All groups share one centre, and each spreads out both ways along 10 directions, with some noise.
In the rows, zero is written as 128.
Known rows, each followed by its group:
[156 110 150 142 205 167 100  97 131 124 125 131 113] => momu
[118 173 120 136 113 133 117 106  65 147 118 134 130] => Sofi
[133 132 162 125 177 128  62 111 161  92 108 158 112] => momu
[141 135  89  97 169 133 171 158  81 138 151 180 156] => gem
[ 99 117 112 143 155 115 127 135 151 142 134 168 104] => moz
[116 153 144 125  81  63 121 112  95 175 156 107 120] => momu
[106 179 144 164 108 121 114 130 117  88 119 159  98] => Sofi
[127 154 193 131 134 119 135  77  94  83  86 169 147] => Sofi
[135 148 103 115 112 206 149 102 130 137 134 102 104] => moz
[109 102 171  92 100 115 136 139 136 164 162 166 144] => moz
[ 69 165  81 121 132 182 126  99  80 191 132 133 134] => moz
[132  90 213 116 132  84  56 145 138 121 167 156 132] => moz
[103 117 132 121 143 157  87 119 139  57 122 124 125] => gem
[ 89  94  85 174 111 125 146 148  95 119 138 124 128] => gem
[105 118  97 145  98 148  69 119 122 136 140 129  89] => gem
[ 82 175 123 145 115 109 120  95 114 173 149  92 101] => momu
[ 92 125 124  75 132 164 158 107 189 122 124 188 109] => Sofi
[135 127 123 141  91 146  34 162 139 130 146 135  87] => Sofi
[110 184 181 136 144 123 107  82  87 106  84 190 134] => Sofi
[168 137 135 108 105 117 162 142 117 165  92 168 160] => momu
[106 170 144 133 154 156 118  98 127 113 100 134 125] => momu
[141 160 183  81 113 122 126 122 137 164 142 126 145] => moz
[173 147 167 108 150 202 129 122 132 150 181 102 100] => moz
[ 97 168  99  75 101 122 168 136 169 112 124 170 124] => momu
[190 126 140 137 149 138  84 131 157 136 117 134  97] => moz
[ 88 159 143 105 160 139 124 113 184 130  94 142 132] => gem
[128  88 115 107  56 146 126 127 128 133 124 167 121] => moz
[145 155 155  46  93 108 136 116 133 157 176 175 118] => gem
[140 186 179 100 159 108 141 109 162 120 104 140 131] => gem
[133 127 183 156 135  78 104 154 123  78 147 193 107] => Sofi
[119 164 103 130 164 119 136 111 117 210 109 130 133] => Sofi
[152 179 122  89 181 119 186  93 123 114 143 150 111] => momu
[128 167 148 111 121 158 110  87  85 100  92 125 156] => gem
[174 137 121 139 156 116 137 110 159 240 105 105 119] => momu
[ 84 170 128  89 133 131  88 128 187  97 125 183  94] => Sofi
[150 144 177 111 133  86  93 129 128  83 136 169 120] => moz
[ 92 113 106  99  61 111 136 103 104 168  93 134 171] => moz
[169 116 110 102 126 177 149  91 102 179 108 134 142] => Sofi
[137 152 176 169  86  89 128 131 139 133  68  90 145] => momu
[ 87 193 126  91  68 116 119 109  64 180 138 146 149] => momu
[115 132 136 110  72 142  84 103  83 140 143 132 127] => gem
[146 152  79  77 136 114 154 119  84 118 186 201  98] => momu
[ 86  99  93  66  94 157 135 131 142 164 181 148 128] => Sofi
[108 104 135 152 158 127 189 122 134 111  91 121 160] => gem
[166 101 121  77  97 141 175 113  94 151 150 157 143] => gem
[131  80 116  92  85 149 178 121  97 172 151 143 154] => moz
[117  50 153 131 153 128  87 158 171 122 168 104 131] => gem
[121 105 147  82 101 166 165  91 175 102 114 114 134] => Sofi

New rows. What belongs after each?
[129 144 163 149 128 108 126 147 149 184 127 167 105] => moz
[147 110 142 197 116 143 151 151 128 177  71 127 145] => momu
[174  93 130 121  75 120 184 118  93 182 112 118 163] => moz
[115 129 145 117 121 115  75 129 122 159 138 128 135] => Sofi
[130 134 103 122 114 196 118 112 120 147 141 133 106] => moz
[106 148 145 149  76 110 158 134  73 155 120 140 150] => momu
[116 111  91 115 119 181 141  98  74 153 175 123 115] => momu
[110 143 105 144 173 122 118 108 130  91 119 125 111] => moz
[108 107 150 116  74 127 133 143 117 128 125 149 154] => momu
[163 138 167  90 103 141 124  74  49 138 100 121 186] => Sofi
[139 124 127 123 156 133  87  93  76 206 174 126 111] => momu
[103  78 102 134 145 143 165 120 118  86 123 178 135] => gem
[150 147 136 155  85 121  77 101  96 139 108  81 117] => momu
[132 141 164 158 131 146 204 132  97 173 157 118 128] => moz
[ 63 139 122 145 123  97 116 136 163 156 142 172 100] => gem
[174 127 179 122 107 117  94 131 121 162 133 132 133] => moz
[128  71 134  81  52 134 148 121 127 134 139 144 147] => moz
[136 131  51  93  60 146 153 146 104 178 148 167 109] => momu
[120 121 102 116  72 123 131 126 141 180 163 127  92] => gem
[131 161 133 150 149 116 105  96 153 176 115  84 100] => momu
[155 112  59  84  87 166 117 130 109 185 146 149 115] => momu
[ 87 140 148 135  77  93 155 143 141 161 113 190 128] => moz
[131 126 172  91 162  96  92 102 167 105 144 137 116] => momu
[181 105 140 104 132 108 164 144 110 125 174 133 128] => gem
[188 162 127  75 132 122 195 138  94 134 154 130 158] => gem
[127 112 114  93 101 140 155 140 149 124 134 158 130] => momu
[137 125 130 111  63 125 155 122  92 188 112 148 156] => moz
[140 125 155 147 124 159 117  94 124 191  87 150 135] => Sofi
[107 136  83 111  49 150 111 130  93 190 142 131 124] => momu
[175 144 126 110 102 186  96  99 100 101 128 109 111] => moz
[136 151  95 122 121 124 162 118 103 123 144 144 103] => momu
[112 129 158 140 133  60 161 154 191 168 160 138 100] => gem
[150 100 121 108 110  75 156 133 128 146 110 168 147] => moz
[ 62 161 175 105  96 117 154  94  77 168 128 190 158] => Sofi
[121  77  68 105  83 171  87 123 112 194 122 180 118] => moz
[142 185 140 132 132 108 161  91 134 172  98  76 130] => momu
[ 99 114 105  96 169  98 124 108  85 143 148 157 157] => moz
[ 94 105 177  99 110  98 115 144 139 134 163 133 154] => gem
[152 141 171 160  79  74 175 141  91 182 102 159 145] => moz
[188 132 164 110 101 124  93 129 158 117 116 133 112] => moz
[148 181 130 113 123  96 100 102  78 135  91 136 152] => moz
[195 159 108 123 109 160 102 102 135  97  89 105 100] => moz
[ 95 139 135 125 121 150 137 131 163 111 150 153  92] => moz
[109 130 158  82  92 148 130 125 152  85 139 208 114] => Sofi
[203 143 178 134  93  94 131 142 126 141 109 164 119] => moz
[142 149 155  80 125 110  98 128 119  75 134 172 131] => Sofi
[166  92 139 143 120 160  78 137 163 121 143 146  79] => moz
[ 89 135 122 116  86 152 101  90 109  55 120 109 126] => moz
[103 158 136 101  82 174 158 126 179 120 143 148  94] => moz
[ 70 161 138  93 184 146 109 117 137 103 183 154 110] => moz
[125 107  99 111 147 172 152 138 161  95 121 171 112] => momu
[154 104 135 103  50 116 133 115  73 165 111 156 164] => moz
[170  97 121  94  98 204 164 118 162  96 164 108  96] => moz
[150 127 122 121 132 189 101 130 161 140 151 156  76] => moz
[173 100  81 133 110 156 170 143 119 187 121 143 132] => momu
[109 130  74 117 158 169 141  95  86 143 137 110 132] => moz
[ 80 132  79 104 156 146  98 100  85 113 145 162 127] => moz
[166 132 123 168 158 132 163 124  83 126 136 138 114] => moz
[122 130  91 135 134 134 171 109 140 148 154 112 100] => momu
[149 143 144 109  85 104  74 114 141  75  97 144 117] => moz
[119 104 104  91 108 177 105 111 106 144 133 123 151] => gem
[179 110 105 134 118 195 167 114  87 111 155 126 106] => moz
[114 150 175  97  85 130 168  93  76 192 107 164 175] => Sofi
